The rows are grouped in 4 different ways at once. Each group adds its own fixed numbers to the row, and there is some noise. The rows also spread widely along 13 directions, which tell nothing about the answers.
In the rows, zero is written as 128.
Some rows, each with its group in each grouping after it:
[150 125 165 153 114 183 123 150 174 106 131 124 145 162 136 128 137 120
 192  91  83 132 115  91 186 120 118 115  88 172 160 120 181 165]
Rurul k291 dep Faru
[171 103 123 141 160 135 115  77  70 117 130 142  96 139 156 146  97 133
  56 178 122 134 138 161 111 203 139 102 148 156 104 162  75  98]
miv k291 Kekot dugi
[153 126 150 208 178 158  75 125 167 134 197 127 133 125 154 101 186 104
 102 172 103 106 110  97 158 123  97 117 107 119 128 160  97 113]
Rurul k925 dep Faru
[176  97 153 159 172 145 128 100  35  98  93 145  83 151 183 148 139 131
 121 193 110 113 145 156 166 196 159 137 143 197 114 171  65 109]
kavof k202 Kekot dugi
[127  87 111  73 152  95 117 105 162 172  78 166 100 135 164 121  52 165
 125 164 183 102  84 128  87 153 129 157 142 144 128 129  62 170]
miv k202 Tute sefig
[135 106 111  60 113  79 188  87  97 108  96 108 100  96 118 133 162 147
 164 116 115 160 129 134 109  49 122 186 164 124 129 132 126 112]
kavof k975 Tute sefig
[133  78 132  89 135 117 149 103 121 173 102 150 151 160  98 135  77 103
 157  82 131 149 165 135  86 121 145 116 148 153 102 116 167 119]
Rurul k907 dep dugi
[140 125 165 123 149 122  92  87 105 161 152 100 135 160 141 157 154 118
 142 156 135 156 116  98 140 128  84 178 139  94 122 147  26  63]
kavof k925 Kekot sefig
[145 141 151 120 197 104 109  84 114 145 105 131 144 145 111 147 118  95
  96 132 113 136 139 107 102 115 106 124 117 121 108 127  71  98]
miv k515 Kekot sefig
[129 190 169 114 122 142 159 136 127 142 126 116 132 120 114 178 111 107
 164 132 135  87 163 158 111 155  91 189 121  78  72 101  94 120]
kavof k515 Tute Faru
[151 107 103  97 112  96 172  90 132 139 117 133 106 104 110  99 119 175
 124 140 164 214 135 193  95 134 132 115 157 153 120 141 177 106]
kavof k907 Tute dugi
[146  85 136 108 153 137 117 110 105 143 129 118 132 155 117 131 137  82
 150 102  60 122 133  69  96  92 123 141 134 167 125 155 129 133]
kavof k975 Tute Faru
[116 119 137  85 176 102  51 117 158 141 159  94 114 141 135  99 137  93
 103 145  64  94  71  68  71  80  92 119 133 120 137 188  63 142]
kavof k202 Tute sefig
[134  76  91 108  77 119 160 104 141 167 156 131 149 131 105  91 134 157
 144 105 161 236 144 145 105 117 164 119 152 139 143 139 205  96]
kavof k907 dep Faru
[173 136 173 153 185  87 125  78 184 157  83 136 131 165 142 116 180 166
 178 150 184 186  99 123 207  95  61 169 112 141 166 118  73  69]
miv k515 Kekot Faru
[108 166 143 120 165 122 121 153  96 136 116 153 140 120 137 124 106  88
 113 160 108  57 169 155  89 146 165 143 147 102  87 137  91 149]
miv k907 dep Faru
[130 124 131 108 148 126  78  83  86 125 167 100 118 151 147 146 125 117
  66 158 107 140 105 121 112 158 115 109 145 114 120 169  44  85]
Rurul k515 Tute sefig
[136 145 146  55 175  83 119 113 150 140  86 113  58 159 152 127  74 140
 126 146 155  80  99 213 114 150  86  89 164 160 104 164 110 152]
miv k925 Tute sefig
[162  88 112 131 152 109 118 111 141 174  95 172 149 170 134  82 112 164
 138 144 160 215 113 122 137 144 169 128 121 187 167 142 145 120]
kavof k291 Kekot Faru
[169 129 166 176 176 154 125 112 143 112 158 119 114 125 123 142 156 101
 130 135  95 104 138 135 145 118  78 112 113 142  95 139 129 112]
Rurul k975 dep dugi
[ 97  82 109 151 156  86  42 106 204 185 181 142 193 172 142  64 153 118
 125 118 166 179 106  98 145  83 149  95 143  81 171 149 125  85]
Rurul k907 dep dugi
[132 132 151  75  88 159 129 145 181 151 142 101 161 159  84 120  99 124
 200  77  98 198 112 105  90 104 105 124  98 154 139 125 198 154]
kavof k907 Kekot sefig
[138 158 140  49  97 121 154 122 131 135 138  95  88 150 113 147  81 150
 161 127 142 132 119 232  94 150  93 121 153 132  93 149 154 123]
Rurul k975 Kekot dugi
[146 125 105 117  98 122 157 117  97  90 167  93 105 134 131 117 170 143
 136 124 132 184 149 215 150 128 154  92 153 140 127 172 203  96]
kavof k975 Kekot sefig
[149  90 119 155  92 146 205 107 133 118 100 140 130 126 130 154 136 144
 188 101 175 155 179 153 176 147 149 154 121 149 124  92 197 128]
kavof k202 Tute Faru
[120 130  95 127 169  94  95 138 149 146 135 146 156 150 127  71 138 116
 112 129 122 154 129 140 118  96 183  94 128 136 151 159 176 140]
kavof k975 Kekot Faru
[139  93 129  70 162 128  93 119  88 149 104 134 113 179 125  96  77 111
 107 136  68 138 107 117  67 148 156  84 145 218 136 182 123 156]
Rurul k907 Tute Faru
[160  74 147 111 155 140 133 143 143 164  85 169 122 149 147 103 101 140
 183 133 132 137 113 108 115 132 146 150 127 200 134 138 136 170]
kavof k907 dep sefig
[139 159 114 140 123 161 156 121 139 102 148 124 139  65  98 135 128 125
  96 140  74 143 136  88  81 114 121 147  91 117 107 108 145 162]
kavof k975 Tute Faru
[113 134 149  93 167  83 143 126 154 174  64 148 160 157  92 121 101  94
 205  80 139 129 164 146 111  87 139 140 125 137 117 109 167 134]
kavof k202 Tute dugi
[ 96 162 120  77 105 104 118 118 172 106 164  73 149 117  97 122 152 103
 125  93  74 130 117  97  91  50 101 124 133  67 133 133 154 131]
kavof k907 Kekot Faru

New rows. What belongs after each?
[152  76 112 127  75 195 147 134  99  83 155 135 103  98 174 143 132 147
 143 166  83  97 107 100 112 153 158 178 114 154 127 147 111 179]
Rurul k202 Kekot sefig
[158 156 128 174 120 149 154 131 153  85 160 120 133  81 135 115 196 161
 147 163 129 175 124 138 167 106 118 163  97 111 136 123 145 124]
kavof k975 Kekot sefig
[145 155 151 128 116 162 157 133 144  85 116 108 105 140 138 153 126 141
 171 121 117 113 125 158 179 143 101 127 111 155 130 117 158 156]
Rurul k975 Tute Faru
[169  98 124 152 179 134 109 128 175 172 135 171  92 127 152  98  77 162
  95 199 190 110  94 180  97 202 111 112 112 175 103 153 105 158]
Rurul k202 Tute sefig
[135 116 142 133  72 176 162 122 130 126 125 123 143 129 143 158 138 138
 204 112 124 156 139  92 164 136 129 196 114 127 137  99 137 139]
kavof k925 Tute Faru
[144 120 145 156 122 154 113  96 114 137 146 120 129 147 163 163 139 150
 139 167 156 153 118 100 176 172 104 186 128 108 138 122  45  94]
kavof k975 Tute Faru
[147  89 161 111 117 140 147  84 136 133 117  97 100 179 146 188 122 112
 187  90 145  96 134 124 178 138  68 149 148 139 115 116 117 107]
Rurul k925 Tute Faru
[132 111 141  86 147  83 135 128 135 178  84 157 106 168 157 103 106 146
 198 141 193 119 131 226 141 142 142 148 171 155 116 151 134 121]
Rurul k925 Tute dugi
[105 141 117  94  99 140 106 104 164  83 131  88 121 138 143 142 101 126
 123  85  85 144 104 105 150 121 128  74 122 122 151 127 168 164]
kavof k925 Tute dugi
[ 82 169 142  81 112 102 102 130 130 160 146 110 168 157 114 115 121 123
 147 130 134 157 129 142 115 113 140 142 149  72 137 134  97  99]
Rurul k907 dep Faru
[155 116 140 168 120 170 113 110 186 150 161 121 150 145 127 132 134 146
 153 129 143 189 105  84 159 146  88 142  89 137 150 115 134 123]
kavof k975 Tute Faru
[124 151 137  82 147 109 120 123 190 195 104 147 140 139 105 108  66 151
 145 138 161 154  97 131  85 131  99 148 112 131 124 112 116 150]
Rurul k925 Tute Faru
[153 110 156 197 191 131  74  83 150 116 146 110 156 186 138 137 165 101
 104 117 142 173 135  90 206 135 101  69 108 134 151 132 116  79]
kavof k907 Kekot sefig
[ 94 164 112  66 145  80 111 126  81 121 104 130 147 120 130 107 131 118
 128 144  83 137 130 136  89  79 187 160 153  95 132 151  91 128]
kavof k975 Kekot dugi
[ 99 136 112 144 159  78  56 126 202 164 162 125 170 148 145  44 191 129
 136 137 139 182  91 101 160  64 144 121 129  97 188 164 132 110]
kavof k925 Tute Faru
[139 145 141 136 114 131 125 100 180 113 142 106 138 130 125 136 134 149
 143 114 138 179 113 125 160 127  90 123 113 105 143 113 141 110]
kavof k291 Tute dugi
[160 173 193 153 141 173 141  83 129  78  87  97 133 153 128 184 138 140
 161 118 106 194 124  87 221 138  73 124  75 158 152  90 101 116]
miv k925 Kekot sefig
[143 191 165 138 134 138 133 140 112 118 114 124 116 130 160 123 161 160
 167 194 138 149 118 168 178 157 126 179 120 129 136 141  81 118]
kavof k925 Kekot Faru
[143  80  91  95 124  95 161  72  94 128 103 118 115 168 124 139 115 141
 120  96 152 186 150 159 144 128 162  94 163 161 137 138 181  98]
kavof k975 Kekot Faru
[116 155 137  96 165  97 102 125 130 153  76 159 124 142 164 113  86 170
 130 185 175 137  93 151 146 156 146 157 129 129 142 126  49 148]
Rurul k925 Tute sefig
[125 109 125 114 125 132 119 123 165  89 122 111 152 151 129 150 127  91
 152  56  84 104 132  75 153  78 133 104 113 118 144 111 181 163]
kavof k291 Kekot sefig
[131 125 147 112 114 180 105 134 133 139 155 117 144 178 125 167  58 102
 132 111 129 116 139 140 109 197 121  96 115 133 100 123 137 145]
Rurul k907 Kekot sefig
[128 158 156 111 179  80 121 105 165 148  84 146 139 126 130 142 103 134
 133 137 157 110 121 120 134 111  99 161 132  80 114  95  65 116]
kavof k291 dep dugi
[125 123 129 149 171 116 130 116 168 132 122 131 170 140  97 133 134  74
 156  62 112 125 172 115 135  78 129 101 113 118 114 105 200 133]
kavof k975 Tute dugi
[143  79 130 150 168 128 120 113 118 138 114 153 125 139 166 155 134  92
 135 148 121  46 142  79 129 129 135 182 134 116 108 128  69 140]
kavof k202 Kekot Faru
[132 107 102 152 160 103 107 125 133 109 128 146 126 150 185 114 154 140
 126 148 171 119 128 162 190 133 174 118 145 118 147 148 129 129]
kavof k975 Kekot sefig
[109 183 100 111 171  92 133 139 111  77  85 146 142 107 125 123  95 114
  67 126 107 103 160 164 117 127 200  79 122 109 114 118 162 171]
kavof k291 Kekot sefig
[123 165 165 151 125 160  69 146 165 129 157 110 152 180 165 120 135 142
 161 129 142 173  98 131 202 168 134 100 100 123 165 147 115 121]
kavof k515 dep sefig
[198 117 161 146 139 184 137 125  85 122 130 138  85 139 140 121 120 153
 127 190  94 155 113 154 124 201 109 134 112 226 121 169 107 130]
Rurul k291 Tute Faru
[151 121 156 140 116 174 100 103 224 160 181  88 129 151 119 150 110 122
 147 104 127 149  88  74 130 140  32 120  94 123 128 119 135 133]
kavof k925 Tute Faru
[143  55 103 133  67 149 136 121 150 139 157 135 142 158 156 110 140 151
 171  98 143 183 124 118 161 136 170 129 142 147 165 144 192 123]
kavof k291 dep Faru
[101 119  68 108 126 122 107 148 150 150 142 174 144 109 154 100  70 142
  86 163 152  91 117 143  76 157 194 141 132 100 120 128 125 187]
Rurul k975 Tute Faru
[140  88 137  62  98 137  93 129 138 155 124 122  87 186 182 115  82 170
 158 144 127 135  58 121 127 170 130 135 157 173 163 177  90 150]
kavof k291 dep Faru
[171 116 148 151 113 168 150 130 122 146 177 115 112 138 124 131 142 141
 162 138 152 179 145 189 138 170 111 120 129 157 102 157 170  98]
kavof k975 dep sefig
[148 152 129 189 171 119 126 118 159 150 116 174 177 115 118  95 130 153
 118 167 179 212 152 147 146 150 155 129  96 121 132 103 137 106]
kavof k907 Kekot dugi
[137 167 155 133 213 111  99  96 130 100  98 121 111 134 141 163 110 121
  80 160 126  86 110 118 155 134  82 114 116 117 113 115  44 133]
Rurul k975 Tute sefig
[130 180 155 108 180  98 137 136 138 139  97 142 112 119 121 110 113 124
 120 164 133  97 138 179 101 130 115 126 142 126  99 136 105 137]
miv k907 dep Faru
[172  82 117 179  83 191 144 114 155 104 168 122 115 124 153 116 152 163
 138 139 133 192 120 120 167 175 126 112 113 177 151 138 186 138]
kavof k907 Tute Faru
[ 95 106  81 100  99  99 158 113 126 113 144 141 145  76 129 126 132 110
 122 117 125  85 166 147  79  85 169 164 165  56  95 113 148 138]
Rurul k907 Tute dugi
[117 111 116  83 112 109 155 103 119 145 117 115 125 147 116 132 116  98
 155  84 121 125 164 159 108 107 141 118 158 132 114 136 181 124]
miv k925 Tute Faru
[ 91 130 133  92  89 118 125  98 169 109 131  80 167 160 106 144 145 123
 184  59 122 181 122  95 172  69 113 117 115  98 171 108 159 114]
Rurul k202 Tute sefig
[ 90 121 112 169 146 123  69 137 131 175 179 160 190 137 160  99 151  96
 114 159 140 111 143  98 134 123 189 158 136  59 133 138  77 108]
Rurul k925 dep Faru
[122 183 128  93  98 136 139 140  80 129 140 113 130 123 120 106 129 145
 134 164 100 191 138 176 101 150 171 140 132 134 127 162 138 123]
kavof k925 Kekot Faru
[149  78 121  57 130 110 167 110  73 164  92 153 106 116 124 128  95 134
 159 134  99 138 135 130  52 108 157 183 165 165  97 149 112 134]
kavof k975 dep dugi
[ 94 209 170 136 115 152 114 160 189 129 137 113 169 145 127 141 121 122
 186 112 134 118 132 133 183 125 114 139  94  77 136  92 136 148]
Rurul k925 dep Faru
[153  99 149  80 118 156  88 120 115 166 149 107 108 189 133  95 103 146
 159 139 103 211  79 145 108 161 119  95 129 219 155 196 133 124]
Rurul k925 Tute sefig
[106 103  81 108 144  95 112 115  97 107 130 135 103 128 178 113 112 124
  68 137 138 100 138 170 133 144 207  74 176 116 121 166 141 143]
kavof k925 dep sefig
[147 101 153 154 174 135  98 115 106 177 145 147 144 149 135 127 136  95
 129 167 128 119 146  99 100 155 119 171 140 129 104 146  60  99]
kavof k907 Tute Faru
[154 107 170 162 177 168 109 105 108 117 124 128 112 171 162 193 109  91
 125 133 109  47 138  91 172 167  92 132 125 138  99 119  60 129]
Rurul k975 dep Faru
[104  89  87  92 118  72  90 107 135 167 144 138 148 159 153  89 123 135
 128 124 165 161 123 161 117 123 180 123 179  95 148 163 130  96]
kavof k291 Tute dugi
[160  99 150  70 135 136 113 105 115 169 120 131  92 176 144 146  68 150
 154 156 136 133  89 155  95 170  94 151 144 172 111 158  73 123]
Rurul k975 Kekot dugi
[123 158 115  91 140  97  79 147 185 139 160 121 112 132 138  35 141 173
 134 172 120 178  60 194 110 101 131  96 133 152 166 195 152 142]
Rurul k975 Tute dugi
[177  93 141  88 139 121 145  90  95 100 103  99  61 161 156 144 138 161
 152 141 121 154  98 155 158 133 101 124 154 196 137 169 113 115]
kavof k975 Kekot sefig
[188  85 151 182 177 178  96 124 154 134 139 147 101 177 160 122 104 137
 122 163 147 126 105 149 161 205 110  78  93 214 127 160 133 145]
Rurul k202 Kekot sefig
[148  95 113 149 132 152 120 114  75 127 130 171 135 113 164 103 133 162
 118 187 116 182 120 120 133 152 195 157 130 162 144 150  86 123]
Rurul k975 dep dugi
[140 111 117 120 172 109 110 115 162 157 157 129 121 129 116 112 118 101
 105 126 133 108 130 156  77 113 102  99 136 125  97 156 144 129]
miv k975 Tute sefig
[145  99 134  88 154 118 112 105 104 149 106 138  91 158 159 141  76 141
 123 148 130 119 109 143 111 164 134 125 160 159 112 156  84 133]
kavof k975 dep dugi
[170 106 158 117 145 133 183  93  96 110  82 130 110 129 101 138 129 131
 161 109 103 171 158 150 134 114 118 114 135 194 111 122 167 110]
Rurul k907 dep dugi
[127  62 116 111 141 125  80 111  67 151 144 136 109 180 184 120 112 112
  99 156 122 104 127 122 119 177 180 114 188 148 128 188  75 112]
kavof k907 dep Faru
[154 143 187 155 162 158  91 148 169 147 129 132 155 196 137 128 134  99
 209 108 118 122 127 142 178 138 104 123  92 157 132 137 142 122]
Rurul k515 Kekot dugi
[ 93 119 102  91  94 158 135 132  99 126 131 139 158 134 121 160  52  90
 107 101 102  89 171 115  72 168 184 122 136 106  96 105 147 171]
Rurul k907 Tute Faru
[138 151 137 157 189  81 169  75 164 131  85 131 156 130  92 176 121 102
 120  84 192 140 189 142 171 102  97 111 112  81  92  61 157  94]
kavof k925 Kekot sefig
[143 119 136  77 135  88 166 121 101 165 111 126  76 143 139 123 124 131
 166 149 168 100 150 228 105 147 118 158 187 142  83 165 134 105]
kavof k925 Tute Faru
[105 131 115 111 198  72  54 106 192 188 149 140 144 139 128  93  87 104
  69 134 140 118 103 114  79 110 123  80 139  86 115 150 102 126]
kavof k925 dep dugi
[100 173 136 138 124 153 115 153 165 165 153 149 207 134  88 130  85 100
 157  96 133 156 165 134 109 131 158 123  89  83 109  91 169 139]
Rurul k975 dep dugi
[173 153 147 146 123 140 151 111  92  93 135 124  90 113 155 129 164 174
 119 206 131 148 116 175 164 164 109 167 131 139 130 149  75  96]
Rurul k291 Kekot Faru
[155 162 187 165 166 154 144  98 181  89 105  99 134 150  95 163 129  92
 162  73 104 134 162 134 179 121  50  70  94 154 114  93 188 126]
miv k907 Tute dugi
[134  65  80 117 120 102 117 112 103 175 144 173 135 110 152  66 126 161
 111 182 160 191 128 154  73 150 197 156 169 138 130 169 116 109]
kavof k907 Tute dugi
[114 108  92 139 104 109 133 121 136 131 126 162 175 132 154 113 146 145
 141 134 158 148 142 120 160 111 192 174 131  83 160 108 129 119]
Rurul k291 Kekot Faru
[119 192 127 133 111 151  91 168 138 110 155 132 133 135 162  74 126 179
 116 205 135 167  95 190 148 184 170 113 113 136 159 163 120 150]
Rurul k907 Kekot Faru
[113  90 134 127 158  88  86 131 166 159 124 149 157 179 155  76 152 118
 179 112 151 137 124 146 168  89 160 112 156 129 158 152 148 111]
Rurul k907 dep dugi
[120  42 110 133 158  95  74  94 131 137 159 131 143 170 179 114 180  91
 127 104 120  97 112  77 161  68 155 126 167  99 153 164  92  94]
Rurul k515 dep sefig
[149 113 148 126 117 158  91 107 136 132 145 103 134 198 138 110 131 152
 144 135 120 210  94 123 171 160 116  88 117 186 176 159 135 106]
Rurul k907 Kekot Faru
[171  98 157 105  70 182 156  89 115 138 174  92 105 166 122 194 101 123
 170 103 131 146 142 170 117 183  71 138 134 136  84 136 139  83]
Rurul k515 Kekot dugi
[149 111 145  86 130 122 100  88 133 119 171  71  93 140 133 125 161 127
 114 122  73 160  78  96 110  88  77 108 144 133 137 183  97  93]
kavof k515 dep sefig
[138  68  99 110  79 156 105  98  80 133 175 103 125 176 153 122 125 134
 123 120 121 214 127 138 137 169 180  87 149 167 149 182 162 101]
kavof k925 Kekot sefig
[127  95 120 143 168  75 106 109 120 148 135 140 144 148 151  99 186 104
 130 132 133 120 142 117 152  81 155 145 169  96 140 158 104  82]
kavof k291 dep Faru
[144  70 124 120 137 104 164  64 124 127 113 125 110 142 129 176 109 110
 129  95 169  98 171 160 136 136  99 123 170 111  85 104 136  92]
Rurul k907 Tute dugi
[149 108 159 172 108 177 139 111 143 157 163 114 179 152  94 149 147  99
 178  95 127 197 169  88 140 141 100 147 102 131 122 106 160  93]
kavof k907 Tute Faru
[118 174 163 118 136 137 124 149 193 109 131 107 120 125 141 163 107 115
 160 120 148  55 128 147 142 141  73 139 120  78  96 100 118 167]
kavof k907 Tute sefig
[125 106 144 144 151 132 110 117 152 128 164 102 145 152 122 159 141  60
 139  82 123  77 168 118 129 116  97 106 140  91  92 125 151 118]
kavof k907 Tute sefig
[148  97 134 121 170  99  96  84 161 174 163 117 114 138 127 102 146 120
 112 147 143 152 104 132 101 105  76 120 145 128 119 167  96  91]
miv k925 Tute sefig
[158 114 147 170 139 130 183 102 150 102 109 143 131 114 135 170 150 120
 172 117 168  90 180 161 178 122 100 163 129  99  90  79 149 111]
Rurul k907 Kekot dugi
[158 148 157 126 157 135 157  93 162  86 109  95 103 126 110 156 145  98
 130  87  75 101 136 117 139  91  60  97 109 151 113 119 163 139]
miv k515 Tute Faru
[139  81 126 142 176 109 144  83  94 108 113 125 125 144 132 163 163  74
 128  97 104  70 170 103 154  82 122 139 153 124 108 120 122 107]
Rurul k975 Tute Faru
